Each new row is followed by its nearest point in the smallest flat space through zero that holds the last named rows.
In the rows, 128 means zero.

z_680 (5 x 17)
[[ 94 130  96 111 109 131 141  99 169 118 146 103  83 126 147  99 111]
 [104 114  83  88 136 147  93 112  84 136 121  39  85 162 100 125 133]
 [125 173 116  94 126 141  88 150 116  58  85 157 102 102 124 147 104]
 [ 85  56 135  50 145 140 106 138 135 130 151 191 134  98  88 146 174]
 [ 92 118 130 123  72 102 144 165 158 142 123 155 183 129 143 147 156]]
New rows:
[122 121 105  97 182 125 152  52 119 132 127 132  98 127  54  60 132] | [131  96 122 106 176 152 123  84 125 133 161 115  76 121 108 103 123]
[123 159 159 170 138  79 201 167 122 156 118 136 124 145 125 114  84] | [154 151 144 179 118 113 155 129 139 140 128 128 151 135 152 122 116]
[207 161 181  95 121 116  71 158 126 130  88 100 111 113 135 129 169] | [152 150 136 133 141 133 104 147  90 112  99 129 137 130 116 148 123]
[122 110 109 153 166 135 160 174 117 108 108  80 128 120 134 144  82] | [140 146 123 140 129 129 123 127 112 125 116 104 122 139 130 128 118]
[147 156  80 129 128 132 137 114 179  91 101 135 127 112 155 163  89] | [126 169 118 133 110 126 130 129 152  90 113 140 109 114 151 122  99]
[197  95 111  95 134 117  77 107 110 164 158 101 125 139 128 115 133] | [138 103 128 124 158 139 120 112 100 151 140  99 118 142 106 124 137]

z_332 (5 x 17)
[[ 85  68  85 215 116 138  93 161 149 116  15 162 166  29 109  54  93]
 [124 109 107 145 117 105 118 210 104 120  69  76 158 106  88  61  91]
 [136 156 103 174 122  79  26 181 133 115 154 119 134 110 109  88  83]
 [112  73  90 123 132 180 111 152 141 113 121  75 169  83 117 101  94]
 [118  98 133 146  88  97 122 150 153  70 117 118 116 117 168  45 121]]
New rows:
[ 96 169 172 163  80  87  99 178 106 143 170 119 155 144 132  96 144] | [142 159 136 141 115  75  98 161 119 117 141 122 114 147 125 100 118]
[146 145 157  78 144 114 152 107  87 159 153 104 126 126 106 169  98] | [144 151 135  94 146 135 147 130 103 154 148 105 130 158 107 168 134]
[ 89 115 147 171 117 160 146 104  81  74 161 119 160 180 111 162 139] | [130 125 132 110 132 143 142 115 129 129 142 121 127 136 134 143 135]

z_993 (5 x 17)
[[145 111 143 195 164 211 208 118 183 140 204 151 110 168 102 175  84]
 [172 140  76 166 164 171 170 216 149 157 154 161  91 114 133 127 105]
 [128 164 174 127 125 108 208 139 152 124 156 216  80 129 172 102 135]
 [155 193 167 178 175 151 198 163  70 186 187 134  85  95 157 101  79]
 [126 166  62 185 157 189 137 146  51 218 200 126 117 144 138 134 112]]
New rows:
[ 82 167 145 110  85  94  81  98 163 108  96 145  97  97 167 139  75] | [117 132 157 100 110  91 123 113 130 106 105 137 129 120 140 112 143]
[153  78 156 120  93 108 137 140 124 148 131 181 149 109 137 123 165] | [123 130 131 113 116 111 135 130 142 116 120 157 120 131 141 119 144]
[110  88 119 138  76 139  86 153 117  93 117 110 108 164 153 140 181] | [114 111  94 110 108 120  97 121 137 119 111 135 142 144 125 134 154]
[140 103  74  78 140 152 163 121 103  92 155 177  94 172 111 121  90] | [125 123 102 137 125 145 145 135 150 133 146 163 118 149 131 138 138]
[164 111 116  94 153 170 121  96 102 128 158 163 111 137 159  81 112] | [124 141 123 135 129 133 140 129 116 144 145 144 119 134 139 124 130]

z_738 (5 x 17)
[[148 110 154 126  85 123 190 143 158 138  92 139 138 126 167 185 118]
 [118  37 103 161 109 184 115 162 144 183 106 115 130  66 154 166 123]
 [ 92 115 131 141 164 129 168 142 119 145 132 186 166 144 110 146  85]
 [182  74 125 177  81 136 149 171  94 167 100 142 173 165 118 117 115]
 [164  83 133 113  99 180 201  74  66 143  77 154 124  99  95 179 104]]
New rows:
[165 181 155  92 161 165  88 132  95 131  95 137 163 128  97  76  82] | [137 143 122 128 143 127 120 109  87 119 137 137 133 150  90  96 125]
[143 140 130 161 117  86 150  91 143 120 183  86  81  77 114  82 129] | [134 149 125 113 126 125 102 110 129 111 136 102 104 120 128 112 149]
[ 75 137 171 102 130 131  95 100 102 149 143 156 135 137 174 124 177] | [109 143 128 118 145 123 118 122 139 119 140 126 119 121 131 127 130]
[111 181 120 147 123  94 136  80 152 123  88 137 183  96 107 171 138] | [118 145 141 110 134 120 155 114 137 116 125 141 124 127 133 149 120]

z_903 (5 x 17)
[[149 109 159 116 142 171 140  96 118 114  79 113 132 106  97 163 101]
 [112 144 207 162 124 164 108 151 205 127 106  61 137  86  93 122  19]
 [181  97 129 116 145 120 120 104 174 173  80  74 123 120 127 138 101]
 [150 135 182 160  81 159 144 119 145 170 152  81 176  80  95 149 110]
 [121  95 147 122 189 102  76 115  82 122 114  46  83 136 107 121 107]]
New rows:
[125 141  94 119 138 167 135 147 137 127 135  77 116 115  84 166  81] | [128 124 154 133 135 143 122 124 136 125 113 103 128 114 111 134  98]
[170 111 108 117  82 125 138 110 152 104 123 112 107 160 142 158 144] | [154 118 110 116 126 125 139 115 139 144 112 136 132 132 137 136 141]
[166 133 131 104 138 133 110 145 199 104 194 149  65  72 109  49 176] | [117 141 115 136 120 107 120 151 155 136 146 134 125 138 146 106 126]
[135 134  72 139 207  79 207 125 100  88 162 137 128 141 132 111 136] | [118 124  97 114 145 108 123 129  98 113 133 153 109 153 144 120 159]

z_442 (5 x 17)
[[148 108 111 121 121 132 116 111  82 112 137  95 205  87 126  89 137]
 [146 241  66 125 102  90 181 123 159 118 133  81 112 110 140 165 117]
 [ 58  98 167 134 100  62 114 158  74 147 122  95 181 114  75 131 102]
 [158 176 142 104 183 136 153 183  99 137 191  81 115  55 134 128  86]
 [121 113 130 111 116  86  46 167  52 113 126  57 166  99 195 119 104]]
New rows:
[ 94 150 150 121 141  82 158  88 100  85 134 102  95 132  92  86 157] | [115 137 127 132 117 112 147 126 127 133 128 122 142 122 101 132 125]
[140 140 154  93 119  91 122  83 175 126 137 106 127 129  80  75 103] | [123 134 124 132 121 123 150 119 131 131 130 128 143 122 101 127 130]
[166 137 178  85 125  91 176 130 149 104  82  93  90  80  88  77 114] | [129 149 130 126 138 125 158 136 127 135 147 119 131 106 104 130 118]
[146 140 167 105  77 117 163  78 134 113  90 172  82 145 109 150 157] | [118 133 119 141 110 129 148 103 167 130 107 160 109 163 111 142 144]

z_881 (5 x 17)
[[ 72 193 175  58 143  98 181 177  98  74  65 102 116  81 133 172 143]
 [ 71 224 122  72 172 121 224 147  75 140 113  77 109 170 161  85 153]
 [101 116 159 128 184 142 184 193  87 131 115  31 139 101 105 106 152]
 [ 80 227 189  60  99  78 201 101 125 107 113  77  58 152  92 127 180]
 [128 152 102  86 120 134 203 111  35  87  92  54 112 135  80 122 155]]
New rows:
[144  69 133 152 165 116 104 128 143 163 137 162 137  84 185  93 122] | [133  96 124 161 154 143  94 155 155 154 145 151 155 119 157 121 108]
[ 95  97 100 146 125  85 121  98  74 131 161  99 141 159 130 150 149] | [141 121 108 132 123 137 138 112 107 129 132 112 126 142 114 115 132]
[147 162 156 140 123 142 103 131  79 140 124  84 161 111 110 131 112] | [131 115 128 129 135 135 139 138 109 120 121 104 133 117 113 128 132]
[142 161  80  66 117 170 107 151 131 171 153 134 187 146 145 134 108] | [128 138  90 127 143 140 127 129 115 139 128 156 145 145 166 117 111]
[139 179 121 148 115 133 132 150 136 152  53 167 126 121 123 179 147] | [118 147 130 107 121 117 123 132 129 108 108 155 129 114 143 153 120]

z_765 (5 x 17)
[[106 172  64 160 132 107  94 129 167 157 181 169 142 163 193 128  29]
 [166 191 135 140 131 117  67 112  95 140 101 119 129 142 213 127 155]
 [ 19 214 157 148  88 101 130 135 137 133 134 137 102 134 233 154  82]
 [179 132  95 184 110 109 145 135 175 175 128 186 139 102 142 131  96]
 [170 155  88 145  81 157  98 132 161 163 118 136 142 128 134 164  76]]
New rows:
[184 161 141 144 100  92 148 145 147 140  70 127 152 182 165 148 101] | [160 160 123 152 103 128 112 127 137 153 107 140 130 118 163 143 123]
[120 124 160 112  98 161 128 168  90 106  53 134 146  96 124 207 116] | [124 144 158 116  72 162 133 134 127 129  86 100 117 107 114 168 141]
[147 147  55  79 171  91 129 116 180 155 151 126 142 147 144 155 112] | [143 129  86 135 146 125 104 125 141 138 157 143 143 150 136 119  89]
[ 96 160 135 181 130  87 161 129  92 104 134 181 159 147 176 114 162] | [103 148 149 156 150  80 145 126 121 131 134 157 117 121 185 104 146]

z_226 (5 x 17)
[[110 144 196  80 113  76 169 196  19 173  90 153 146 136 148 177  80]
 [143 169 168  95 109 154 180 196  43 227 130 111 112 142 194  83  89]
 [121 210 155  59  75 126 182 176  46 174  83 111 147  81 195 161 174]
 [187 151 142  77 122 121 152 160 136 226 182 127 182 101 147 153  76]
 [ 95 186 104  77 143 171 118 134  93 157 140 162 167 128 152 199 145]]
New rows:
[112 138 146 177 118  89  91 123 128 151 109  66 153 191 143 107 102] | [131 109 142 144 130 120 133 136 120 129 125 124 110 143 124 102 108]
[159 106  47 134 104 173 101 109 126 181  45 143 128 161 167 197  95] | [114 146 114 114 142 153 118 127 119 140 141 144 140 137 134 150 128]
[138 138  87 102 151  92 103 162 180 128  65 165 107 121 166 133  64] | [132 119 135 126 133 114 127 131 129 132 133 136 137 130 119 140 111]
[ 86 132 214 121  99 164 147 119  98  94 129 129 160  68 139 142 132] | [116 144 140 111 111 112 141 138 101 120 100 127 133 113 137 149 148]
[155 101 110 135 161  73 157 120  79 104 106  93 134 106 129 159  99] | [132 111 154 126 118  83 138 138 118 117 109 131 134 120 114 144 115]
[109 214 132 175 141 119 136 167  56 151 136 151 146 105 168 137 137] | [107 166 136 100 122 147 143 153  74 154 114 135 130 132 160 143 136]

z_498 (5 x 17)
[[104 120 209 155 159  95 100 156 161 142 157 131  73 121 131 141 102]
 [ 58 123 160 121  94 139 188 120 179 163 130 122 168  90  76 149 153]
 [ 78 107 164 128  67 141 100 122  96 139 156  92  75 108 132 122 139]
 [147  90 241 145 123 104  94 169 121 178 160  73 195 107  87 140 184]
 [152 179  93 150  80 115 166 118 119 124 131 140 109 175 103 158 113]]
New rows:
[139 170 121 125 113 139 127  51  78 116  55 139 143 116 124  86 105] | [137 133  75 113 113 148 136 109 105 112 112 131 135 134 139 116 131]
[152 137 138 143  49 125 125 116 113 124 149 130 164 122 154 164 189] | [144 132 130 132  74 132 132 126  94 141 137  99 152 138 104 137 157]
[ 69 207  49 110  53 123 157 120 145 103  51 152 142 125 125  93 147] | [ 95 154  46 107  80 161 190  87 132 114 104 147 132 130 117 130 125]
[120 134 130  73 127 131 126 207 119 176 116 144 151 127 196 104 138] | [131 108 130 116 150 135 111 131 125 126 122 124 145 113 141 113 137]
[104  82 156 138  49 133 158 148 136 120  87 132 121  55 155 185 129] | [ 76 117 146 121  92 142 143 119 136 143 136 114 121 103 113 131 140]
[166 133 135 156 207  72 154 131 104 189 119 117 138 128 132 122 111] | [170 133 148 142 175 102 119 150 144 130 127 139 150 143 126 136 121]

z_732 (5 x 17)
[[ 80 106  65 103 186 109 175  95  95 191 153 164 145 119 177 140 140]
 [134  52  79  77 169 181 156 108  85 204 135  87 124 206 133  98  65]
 [120 112 115 130 142 207 194 157 185 169  53  92 171 196  96 165 102]
 [139  90  68 110 230 156 182 183 158 123 105  94  88 185 112 136  46]
 [ 75 177 111  53 156 124 203  67 151 204 132  90 102 203  98  81 129]]
New rows:
[127 115 163 118 140 102 148 120 109  76 179  83 140 121  73 123 129] | [138 141 140 121 125 114 114 128 129 108 139 117 101 131 116 108 121]
[ 86  57 151 108 104 122 153 105 155 147 101 121 137 136 119 157 144] | [116 122 126 127 117 151 145 118 132 158 111 127 157 141 129 139 137]
[146 119 147 155 120 160 131  98 154 133 133 121 138 131  96 114 137] | [134 131 145 129 104 145 124 125 136 133 115 115 138 141 115 126 130]

z_840 (5 x 17)
[[203 187 150 144 155  91  86  60 169 135 103  85 138 135  95 141 117]
 [143 222 149 129 109 113  98 117 132 130 127 208 139 127 131  94  83]
 [202 152 183 131 111 182 150  71  94 146 171 141 167 139 135 127 190]
 [111 162 114 102 142 126 149 133 138 199 111 104  95  88 130 163 141]
 [168 186 209 141 114  85 167  94 128 172  63 107 133 113  99 194  90]]
New rows:
[115 153 139 145 117 180  88  99 111 178 168 158 131 180 149 139 165] | [149 154 130 117 123 165 127 110 114 145 165 154 138 126 143 109 164]
[147 105  94 174 163 169 130 104 110 157  94 118 115  74 130 168 100] | [127 124 125 123 138 123 139 125 134 151 116  97 116 116 123 151 137]
[150  88  84 105  77  73 115 106 117 118  78  96 139 162 175 127 161] | [132  96 122 136 138 121 123 125 135 109 123  98 130 138 120 133 131]
[134  87 162  78 111 163 103  90 148 101  74 114 121 134 114 154 161] | [146 103 140 136 133 129 137 113 127 122 125  96 135 136 120 143 142]
[140 138 179 174 152 153 146  84 118 140 172 161 182  84 143  87 138] | [164 151 159 131 111 157 133 102 107 129 155 159 153 137 136 114 150]

z_828 (5 x 17)
[[147  80  94 191  96 181 151 131 197 173 110 155 142 146 192 157  96]
 [122 167  98 110 102 120  97 127 150 108 155 118 174 131 145 109  40]
 [104 180 100 170  70 118 153 146 164  87 152 118 186  94 100  80  42]
 [ 59 101 127 112  36 211 156 136  77 106  49 124 163 152 123  92  95]
 [140 189 109 139 129 158 146 144 202  65  95 129  91 146 102 103  99]]
New rows:
[146 100 137 143 112  40 122 175  70 157 135 155 170 144 139 151 113] | [122 102 134 133 123  95 118 120  92 164 166 125 165 104 140 137 129]
[ 92 135 114  94 111 135 159 150  78 129 164 173 145 107 114 117 206] | [106 112 152 126 122 115 142 128  76 132 126 122 133 109 101 120 164]
[176 115  88 131 110 139 157 126 108 116 125 130 130 133 117 138 150] | [128 119 130 140 126 136 140 130 131 132 119 132 122 128 127 130 139]

z_34 (5 x 17)
[[127 119 119 145 140 124  84 163 145 160 150 201 102 120 106 107 140]
 [177 121  97 130 151 100 101 161 171  75 151  72 111 108 111  91 135]
 [112 156 157 112 105 176 120 140 128 181 151 169 124 180 126 133 144]
 [122 109  88 187 135  93 155 131 154  93 129 169 120 172 129  91 168]
 [208 127 176 150  96 136 139 182  46 137 113 137  47 129 150 107 158]]
New rows:
[137  93 174  77 155  92 131 140 143 139 172  78 106 155  74 140 179] | [151 142 131 110 127 141 112 148 148 121 150  95 121 139 121 116 133]
[130 135 134 100  85  87 130 111 123 143 118 120  83 120 138 179 164] | [136 129 143 126 119 133 137 127 103 133 117 124 121 123 137 135 126]
[169 168 160 176 181  94 140 144 108 177 118 180  92 137 102 129  76] | [138 117 139 145 126 124 114 148 100 152 122 178  98 110 127 123 133]
[ 85 161  94  93 116 179 104 135 146 177  99  81 152 136 140 147  80] | [100 151 142  80 126 161 114 108 145 153 140 101 163 127 122 157 102]
[ 79 177 102 179 176  82 136 121  98 149  93 118 105 168 153 127  98] | [109 117 119 151 127 113 154 108 119 120 110 148 137 136 137 131 133]
[177  92 158 120  88 174  93 160  76  81 111 145 181 167  80  96 109] | [152 137 145 124 116 141 127 146 114 133 133 120 108 138 132 122 137]

z_804 (5 x 17)
[[143  96 176  62 150 162 132 158 106 103 176 174 212 139  87 100 188]
 [ 79 203 122 155 134 102 157 108 100 119 176 154 153 201  73 132  98]
 [129 241 122 124 139 111 175 116 117  87 159 147 159 115 130 143 137]
 [137 159 139 153  95 200  86  93 102  71 121 171 115 114 181  78 154]
 [123 168 149 181  85  88  87 111 149  84 128 131 226  98 120  48 152]]
New rows:
[176 104 139  75 155 133 170 152  42 150  97 174 156 182 122 123 155] | [134 102 146  75 156 163 147 148 104 128 159 156 138 152 105 142 150]
[181 132  70 124 142  57 110 143 108 100 100 142 113 149 102 119  83] | [119 137 117 142 128 101 135 126 137 141 124 112 124 132 120 138 110]
[ 68 136 113  92 126 134 225 191 133 116 118 146 140  93 105 131 119] | [135 148 128  95 154 112 167 144 128 132 147 127 142 124 113 158 134]
[102 117 117 137  86  86  76 104  92 173 164 161 116 150  88 136 132] | [ 99 113 129 153 120 120 114 120 120 141 137 132 131 174  97 114 107]

z_628 (5 x 17)
[[ 83  98 151 121 123 141 154 140  63 104 179 166 145 160 137  93  89]
 [ 84 111  85 124  91 116 165 160 131 144  88  65 113 147 126 203  96]
 [132 121 182 103  86 134 158 151  36  98 138 202 103 163 140 163  72]
 [ 65  72 180  98  88 151 148 207  82  76 180 155 116 163 167 144  47]
 [221  86 127 157 152  85 159  90  15 107 154 103  99 179  47 124  69]]
New rows:
[109 103 171  97  82 114 118 171 171 118 173  91 111  81 116 138  92] | [118  96 149 117 119 137 108 182 165 100 146 100 111 123 149 144 100]
[180  80  78 152 156  90 170 114 177 153 144 149 104 172 154 179 132] | [153 124 112 136 130 113 131 123 130 134 112  96 115 131 108 150 123]
[134 182 152 166 133 106 116 122 168  82 152 166 152 124  84  86 160] | [150 143 143 133 152 134 104 106 142 126 144 154 140 111 129  85 157]
[125 165 144  96 142 120 168 135 164 163 127 155  98 137 124 149  74] | [127 137 135 119 109 130 133 138 123 129 111 140 118 129 137 156 122]

z_388 (5 x 17)
[[157  36 101 120 108 109 193 120  96  91  76 116  96 133 174 160 177]
 [134 105 102  86  75 104 184  84 150 159  77 143  89  97 115 114 194]
 [133  87 110 177 112 137 177 124 129  98  98  63 113 125 175 204  92]
 [127 114 136 160  73 149  95 131  97 104 140 124 121 134 154 109 120]
 [138 100  77 142 146 138 137  52 122 202  95 125 116  96 146 133 162]]
New rows:
[ 74 171 115 113 166 104  88 150  91 116  79 147 174  92 146 178 169] | [133 128 126 119 170 123 126 131 125 135 132 136 139 134 124 131 131]
[155 110  93 157  89  75 119 152 143 155 155 103 107 140 155 124 173] | [132 108 120 132 101 130 133 116 118 126 116 128 115 124 140 123 143]
[138 146 116  98  81 138 110 108 106 157 131 116 103 116 159 145 156] | [128 120 117 135  91 135 125 103 123 144 118 130 114 115 135 114 144]
[154 176  77  90 109 116 164 176 119 110 158  98 178 176 133 158 125] | [127 135 144 116 141 116 148 161 141  97 132 120 133 141 120 148 112]
